The rows are grouped in 4 ways, from coarse to fine. Each group lies inside one group of the grouping before and may be the whole of it. The rows also spread widely along 14 directions, which tell nothing about the answers.
In the rows, zero is written as 128.
Known rows, each followed by its group in each grouping:
[147  99 188 133 105 123 127 152 143 132 134 132 112 112  99 139 166 139
 145 101 157 125 127 130 129 110 134]
K_556 K_574 tozo Pera
[133  66 165 106 147 155 129 104  95 171  77 120 117 137 145 115 147 131
 125 141 137  79 105 116  83 111 119]
K_882 K_549 liro gelet
[136 115 106 107 160 124 104 154 119 142 123 110  84 154 112 139 135 119
 103 140 127  79 110 138 105 111 134]
K_556 K_92 mun ker
[138 105 191 129  81  86 169 153 127 178 155 154 182  58 122 140 134 138
 108 113 155 161 164 131  99 129 105]
K_556 K_730 feme nup
[ 91  83 166 104 120 158  98 113 123  91  93 139  78 137 104 120 165 127
 156 157 147 134  93 101  85 201 128]
K_556 K_71 Duz lupaf
[ 69 114 154  91 103 133 110 164 112 130 101  93 115 124 157 126 134 106
 101  83 144 100 135 153 175 147 160]
K_262 K_186 gazif boli
[128 143 181 153 121 112 113 171 123 104 141 145 102 167 143 110 189 109
 165  97 135 172 134  97 161  93 105]
K_262 K_289 kekom Piram
[138 118 108 133  99 150 140  82 137 142 129 117 128 134  56 149 138 144
 109 163 128 113  94 143  77 168 131]
K_882 K_549 fer lud
[ 78 109 146 122  82 100 135 132 141 114 131 119 105 111 141 135 153  97
 138 152 192 147 123 142 144 159 111]
K_882 K_679 niluv zano
[119 133 163 149  77 126 135 157  97 150 133 133 133 149 114 133 173 164
 145  73 127 165 120 103 166  97 137]
K_262 K_289 kekom Zarig
[132 156  99 110 101 153 123 139 129  99 109 147 160 103 131 119  71 149
 108 112 139 131 131 173 188 160 116]
K_262 K_155 ran memop
[113 124 203 142 114 107 126 116 165 121 139 129 130 105 121 125 155  66
 141 141 136 118 160 120 110 100 111]
K_556 K_92 dek rufu
[ 96 153 149 124 129  86 108 189 110 116 144 156 139 138 130 113 151 149
 125  98 123 179 128  97  91 119  74]
K_262 K_186 nuz nizok
[133 127 167 123 102 147 143 142 133 129 129 125 151 119 109 114 128 110
 105 108 106 141 139 146 112 174 133]
K_556 K_92 kefa Zibin
[157  94 161 115 127 143 121 116 117 104 132 140 108 155 122 120 147 108
 162 127 125 167 116 122 115 174 154]
K_882 K_679 niluv pabe
[148  78 174 129 109 127 135 109 111 153 113 142 128 118 117 136 148 147
 146 128 152 124 123 117 106  90 116]
K_882 K_549 liro Dera
[157 144 120 120 155 141 141 156 124 142 140 155 120 137 151 113 135 133
 116 149 129 145  99 133 142 166 100]
K_556 K_730 Fovi Pafu
[120  88 117  89 153 152 125  94  83 131 105 145 111 115 147 117 106 112
 103 199 126 114 136 124  91 186 111]
K_556 K_574 dofez lufe
[165 122 139 128 139 169 156 104 113 131 143 129 134 144 152 104 125  78
 111 156 100 140 136 148 147 187 141]
K_556 K_574 tozo Tudum
[146 102 168 117 122 132 130 125 112 105 142 139 163 155 135 103 129  76
 140 101 112 176 151 133  96 154 140]
K_262 K_155 ran Foruv
[193 122 143 149 150 151 102 149 132  81 134 119  72 201 116 116 160  91
 126 110 114 128 132 157 162 123 144]
K_262 K_186 nuz rin
[153 109 127 115 132 150 132 149 106 140 103 151 109 120 142 117 115 163
 117 146 156 119 111 144 143 134  92]
K_556 K_92 kefa Sed
[ 88 121  94  82 117 160 122 145  90 126  98 121  89 115 147 132 108 137
  81 157 134 118 112 151 169 229 143]
K_556 K_71 Duz Nol
[146  81 157 120 107 149 135 103  64 152  83 147 113 116 128 133 128 162
 108 153 121 123 151 113 125 119 106]
K_882 K_549 liro gelet
[110 130 135 130 101 120 160 140 100 153 122 128 161 126 149 107 126 125
  98 128 134 151 134 133 100 137  85]
K_882 K_679 niluv pabe
[177 112 179 168  71 137 133 122 164 122 158 110 145 155  59 147 172 112
 159  60 136 140 130 154 150  95 186]
K_262 K_289 kekom Zarig
[159 120 137 158 101 124 134  84 132 104 161 145 114 129  99 153 129  81
 139 176 126 148 172 143 160 115 140]
K_556 K_71 Duz Nol
[119 128 146 150  89 201 144 122 116 169  49 102 120 150  73 118 169 215
  94 119 131  70  56 119  92 152  85]
K_262 K_155 ran memop
[116 109 147 122  92 122 163 120 133 176 138 120 163 108  77 138 154 159
 107 136 131 147  89 122  24 198 116]
K_882 K_679 niluv zano
[115 198  90 129 149 139 126 109 122 159 116 139 156 108 135 133  90 148
 102 154  81  79 130 116 176  92 104]
K_262 K_155 ran memop
[ 99 119  95  99 151 109 105 115 117 152 100 138  95  99 143 147 114 149
 120 184 168  66 107 122 132  88  91]
K_882 K_549 liro Dera
[ 92 142 154 121 129 114 143 161 114 123 127 159 142 132 195  83 145 109
 138 138 148 177 112 108 130 145  54]
K_882 K_549 liro gelet
[139 138 137 128 149 169 147 131 162 130 116 129 145 141 151  79 127 100
 119 145 147 116  77 156  94 180  85]
K_556 K_92 dek rufu
[185 124 189 155 136 158 124 152 121 106 102 134  71 168 124 112 185 127
 126 129 118 134 135 118 153 142  94]
K_262 K_155 ran Foruv
[197 159 150 151 123 187 164 141 133 132 123 146 123 148 136 101 147 156
 126 117 108 158  92 145 191 178 108]
K_882 K_549 fer lud
[170 114  82 117 106 165 123 106 128 119 132 122 121 142  66 150 102 135
 108 130 131 107 107 176 138 159 177]
K_556 K_730 feme nup
[156 111 133 172 100 149 156 118 136 112 124  84  90 193 100 115 175  69
  90 156 145 123 126 171  96 149  96]
K_882 K_679 niluv zano
[126 155 145 137 102  81  99 133 169  60 168 151  77 111  92 161 153  98
 164 159 147 172 152 124 173 147 126]
K_882 K_679 niluv pabe
[ 89 108 122 141  61 152 141 120  78 136  93 122 101 145 118 130 159 160
 106 150 166 144 112 123 143 168  99]
K_262 K_289 kekom Zarig
[176 137 151 147 113  83 134 172 150 132 211 147 162 142  79 152 147 120
 155  65 111 182 139 135 125  83 169]
K_556 K_71 Duz lupaf
[133  98 121 122 129 124 144  96  95 156 138 136 117 138 147 134 136 112
 130 175 137 135 117 121 125 133 123]
K_882 K_549 liro Dera
[135 127 186 160  95 134 135 157 152 100 112 110 125 142 120 104 164  95
  94 102 150 127 150 163 124 133  79]
K_262 K_186 nuz nizok
[124 151 149 122 126 126 131 153  89 141 113 132 140 128 130 116 126 136
  91 108  75 137 159 109 114 119 105]
K_882 K_679 niluv pabe

New rows, each followed by its group in each grouping:
[155 107 143 114 168 129 100 118 137 118 124 167  83 122 126 132 151 158
 158 180 157 134  89 108 109 175 101]
K_262 K_186 nuz nizok
[120 159 110 144 108 115 134 112 173 154 144 105 145 117  69 161 140 130
 109 143 137  80 108 146 112 117 126]
K_262 K_155 ran Foruv
[147  88 176 140 121 139 126 140  85 135  86 153  81 132 170 117 160 163
 134 148 175 136 131 115 173 110  75]
K_262 K_186 nuz nizok
[110 120 147 102 141 122 105  99 144 151 120 129 136 105 106 147 129 139
 168 122 123  93 100 105 109  93 162]
K_882 K_679 niluv zano
[121 126 177 135  93 162 159 154 122 105 117 134 147 131 136  82 147 107
 100 116 127 168 133 142 107 200  81]
K_556 K_574 dofez lufe
[134 117 129 122 103 176 125  70 152 118 110 144 186 116  78 122  93 131
 150 117 131 108 101 149  99 119 148]
K_556 K_730 Fovi Pafu
[129 155  96 120 144 138 110 103 149  95 149 135 130 144  90 130 113  79
 112 163  98 120 128 142 102 155 132]
K_556 K_730 Fovi Pafu
[138  74 162 138  99 135 154  84  95 158 107 138 160 108 145 120 116 114
 106 161 158 121 167 145  93 110  87]
K_262 K_186 gazif boli
[122 130 109 112 151 144 137 119 107 150 127 138 184 135 162  93  88 106
 125 118 124 108 117 142 111  81 115]
K_556 K_574 tozo Tudum
[100 161 105 129  88 132 141 147 146 163 134 123 141 107 104 145 125 180
 126 110 157 109  72 144 170 121 135]
K_556 K_92 dek rufu
[153 129 144 154 126  99 167  99 143 184 163 132 149 111 103 143 156 116
 109 183 129 124 127 122  66 119  86]
K_882 K_549 fer lud
[100  97 166 111 113 106 107 141 118 138 122 151 128 111 107 134 141 152
 164 116 155 132 114 100  93  89 122]
K_556 K_92 kefa Zibin
[ 88 144 111 159 108 118 123  70 138 131 150 120 139 163  79 137 141  88
 149 169 124 110 111 107  80  58 119]
K_556 K_92 dek rufu
[163 110 182 137 153  86 133 125 136 161 168 174 125  96 134 148 155 123
 170 164 138 149 143  92 114  88 112]
K_556 K_71 Duz Nol
[120 146 162 124 116 134 155 117 119 154 122 165 206  94 134  96 110 147
 127 118 104 159 127 108  75 125  75]
K_882 K_549 fer lud
[151  93 173 165  73 156 161  95 113 127 157 121 142 190 109 114 168  80
 168 111 125 182 118 126 136 124 166]
K_556 K_92 mun ker
[130 135 101 127 126 119 131 154 119 147 113 134 131 112 118 126 102 145
  78 150 151  93 135 157 103  98  68]
K_556 K_92 kefa Zibin
[ 96 108 111 133  70 147 146  97 122 137 124 121 122 148  76 140 159 157
 131 158 157 146  64 127  89 189 122]
K_882 K_549 liro gelet
[166  93 136 114 141 142 146 121  77 167 150 138 142 147 136 131 122 119
 118 125  88 149 138 124 120 145 172]
K_556 K_71 Duz lupaf
[146 185 100 121 153 145 104 150 144 130 132 130 108 121  77 152 118 161
  97 124  68  88 117 129 155 137 148]
K_556 K_71 Duz lupaf
[115 103 154 108  99 134 146  99 115 171 118 130 159  88 119 140 122 145
 122 129 132 119 122 129 118 139 143]
K_882 K_549 fer lud
[115 202 125 135 136 102 124 127 168 111 188 150 172 133  89 125 135 100
 147 123  73 168 118 105  95 126 118]
K_882 K_549 fer lud
[125 176 117 105 149 164 107 167 164  93 101 133 103 130 133 104 127 141
 118 115 122 107  79 148 169 183 107]
K_882 K_549 liro gelet
[119 128 122 127 135 128 133 129 102 174 134 140 105 131 117 148 152 169
 132 157 121 119  94  94 133 123 127]
K_556 K_71 Duz lupaf
[183 149 161 159 138 148 147 162 135 112 164 165 130 175 132  94 168 135
 174 104 120 190  92 113 148 123 103]
K_556 K_574 dofez lufe
[104 125 107 121 125 136 140 108  94 161 131 117 119 165 120 129 152 132
 126 157 112 138  84 103  93 162 134]
K_882 K_679 niluv pabe
[129 105 158 123 110 114 147 142 132 128 163 107 149 158 154 114 147  49
 131  96 136 154 135 159 141 133 158]
K_882 K_549 liro gelet
[ 99  88 185 102 133 120 136 126  91 158 114 154 112 104 177 119 157 114
 137 165 145 146 132  89 122 155 106]
K_556 K_730 Fovi Pafu
[138 129 111 129 118 109 141 128 135 158 159 124 137 136 123 146 135 123
 134 129 145 123 103 145 152 103 144]
K_882 K_549 liro gelet
[115 126 158 137  83 127 156 123 136 138 148 117 172 120 148 116 115  75
 127 101 143 139 147 163 167 105 147]
K_556 K_92 dek rufu
[ 92  96 136 146  78 133 145  86 112 130 104 127 134 137 136 120 139 108
 140 160 181 122 120 134 128  87  88]
K_882 K_549 liro gelet
[121 165 142 150 121 113 160 122 120 174 155 135 159 114 124 126 134 115
  93 159  89 134 145 108 100 120  91]
K_556 K_92 dek rufu
[114 120 155 116 142 103 108 162 100 129 116 145 101 136 136 125 156 137
 123 140 134 134 132  97 102 125  84]
K_262 K_155 ran memop
[124 113 127  99 167 121 116 101 100 175 119 151 136 114 168 136 113 137
 158 156 131  97 113  99 149  88 136]
K_262 K_155 ran memop
[124 113 120  91 147 130 111 137 101 127 107 116 117 129 125 124 111 106
  78 133 109  98 148 148  93 139 124]
K_882 K_549 fer lud
[101  82 100  96 160 174 104  87  79 123  73 117 104 164 158 103 100  86
 113 172 133  73 118 138 101 120 126]
K_556 K_71 Duz Nol
[111 138 195 127 128 129 127 143 147 132  98 136 126 102 142 109 159 122
 125 126 125 109 130 109 122 120  78]
K_882 K_549 liro gelet
[154  86 227 129 147 157 152 135 134 163  77 100 110 118 183  93 170  77
  98 127 142  74 146 146 129 124  93]
K_882 K_549 fer lud
[173 148 142 139 110  98 125 125 178 124 179 135 132 103  78 172 134 117
 143 118 121 126 144 151 174 104 165]
K_882 K_549 liro gelet
[121 159 147 142 117  90 128 150 192 152 142 130 119  71  82 157 148 149
 108 155 163  83 117 138 106 110  82]
K_556 K_92 dek rufu
[180 109 148  84 196  90  68 158 183  95 186 153  88 121  84 161 142  99
 178 118 120 128 115 128  97 153 196]
K_556 K_71 Duz lupaf
[131  65 159  87 160 103 122 105 137 157 124 141 151  90 184 125 108  84
 158 154 188  98 130 143 114 116 132]
K_262 K_155 ran memop
[153 116 142 106 145 128 130  94  95 150 162 162 175 139 138 125 110 113
 170 116  76 168 129  99 123 110 174]
K_882 K_549 liro gelet
[129 142 131 137 159 130 143 103 108 163 129 134 167 150 156 104 125  93
 120 153 101 114 133 108  93  90  91]
K_262 K_155 ran Foruv
[139 108 123 100 116 121 108 123  89 115 127 164  88 111 106 157 126 166
 130 161 121 158 135 111 146 166 134]
K_882 K_549 liro gelet
[138 114 149 108 137 120 114 144 121 133 131 150 132 115 146 125 131 129
 146 114 146 140 130 126 141 132 134]
K_262 K_289 kekom Piram
[152 123 208 117 178 126 142 142 150 158 127 137 101 108 204 107 170  88
 155 147 129 124 122 108 164 152 116]
K_882 K_679 niluv zano
[144 105 175 102 170 111 114 132 134 152 122 120 107 110 128 139 153  95
 101 156 111  90 152 118  79 159 124]
K_262 K_155 ran Foruv
[110 137 107 128  98 104 107 142 132  81 143 141 168 135 104 120  95 113
 118  99 152 153 147 165 107  98 101]
K_262 K_186 nuz nizok
[164 158 168 162  80 146 173 149 116 131 130 167 129 109 134 116 153 172
 113 138 122 192 132 123 186 176  66]
K_882 K_549 liro gelet
[157  99 142 103 129 127 131 115 118 191 129 118 160 103 104 162 115 155
 124  98 120  85 124 138 130 101 188]
K_262 K_155 ran Foruv
[136 144 179 136 100 139 118 142 160 137  95 136 130  74  85 142 147 179
 116 105 138  94 134 128 140 127 106]
K_262 K_289 kekom Piram
[124 165  79 126 123 119 106 112 125 117 152 154 114 122  95 155 100 147
 138 160 121 127 119 125 165 102 137]
K_556 K_92 dek rufu
[119 132 116 105 150  82 109 159  93 133 148 165 145 129 150 127 114 134
 137 132 132 157 139 106 109  94  96]
K_262 K_155 ran memop
[111 147 116 118 110 129 121 126 157 122 142 137 127  96  91 149 124 148
 135 142 144 113 105 138 151 144 135]
K_556 K_574 dofez lufe
[154 113 107 123 141 121 121 105 129 112 109 157  89 104 152 132 107 126
 133 204 185 113 133 149 153 126  77]
K_882 K_679 niluv pabe
[140  91 138  98 183 139  92 132 131 127  76 126  51 132 144 124 150 134
 137 172 167  68  91 125 103 127  97]
K_882 K_679 niluv zano
[116 168 140 150 114 133 169 119 136 191 157 110 172 129 151 123 152 102
 115 120 103 123 117 124 166 134 142]
K_262 K_289 kekom Zarig
[113 137 117 112 144 154 122 118 115 153  97 124 152 139 121 112 116 145
 115 116 102  88  93 119  91 100 111]
K_882 K_549 liro Dera
[103 113 115 132 128  84 143 159 137 152 149 116  78 123 140 145 167  98
  91 202 193 118 117 147 102 162  73]
K_556 K_71 Duz Nol
[159 126 181 115 169 153 128 145 161 130 118 145 159 124 142  81 146 107
 131 114 122 133 106 128  56 190  94]
K_262 K_289 kekom Piram
[159 129 117 141 102 136 147 109 154 121 188 156 198 149  69 126 116 125
 168 103 123 189  89 145  71 146 156]
K_556 K_71 Duz Nol
[174  97 159 122 158 129 103 131 114 108 126 136 102 169 110 119 150 101
 141 119 114 127 136 124  87  91 127]
K_882 K_549 fer lud
[103 102 125 130  77 174  98  91 118  58  87 141  93 153  73 119 124 130
 151 154 156 136 112 135 117 151 115]
K_556 K_92 kefa Zibin
[137 119 171 112 132 151 115 120 164 122 122 137 133 113 129 120 128 111
 172 107 137 109 104 132 157 123 161]
K_556 K_92 mun ker
[117 140 112 118 125 154 143 139  91 153 128 148 177 145 128 105 109 156
 121 102  94 153  98 115 100 137 123]
K_556 K_71 Duz lupaf
[132 186 111 141 142 148 131 121 146 125 162 130 105 145 103 134 151 115
 125 160  81 128 103 114 163 171 140]
K_556 K_574 tozo Pera
[186 153 101 109 197  99 130 136 154 177 179 149 148  88 122 148 101 125
 105 162 106  89 129 143 104 117 128]
K_556 K_574 tozo Tudum
[155 113 143 122 145  88 128 147 139 167 163 155 111 107 125 154 148 145
 154 151 158 128 111 113 127  99 124]
K_556 K_92 mun ker
[116 108 139 143 125 157 120  96 137 104 111 106  74 189 111 113 184  83
 147 169 151 113  85 127 106 143 111]
K_882 K_549 fer lud
[190 130 162 153 143 141 176 125 137 168 173 126 137 151 156 111 153  78
 123 144 111 150 121 145 146 155 137]
K_556 K_92 dek rufu
[145 123 158 119 138 113 121 145 133 107 165 144 127 132 137 126 132  72
 139 123 113 161 157 136 140 140 151]
K_556 K_71 Duz Nol
[118 117 138 139  97 114 117 114 126 116 148 147 133 139 110 140 141 138
 168 122 158 159 113 123 149 105 135]
K_262 K_186 nuz nizok
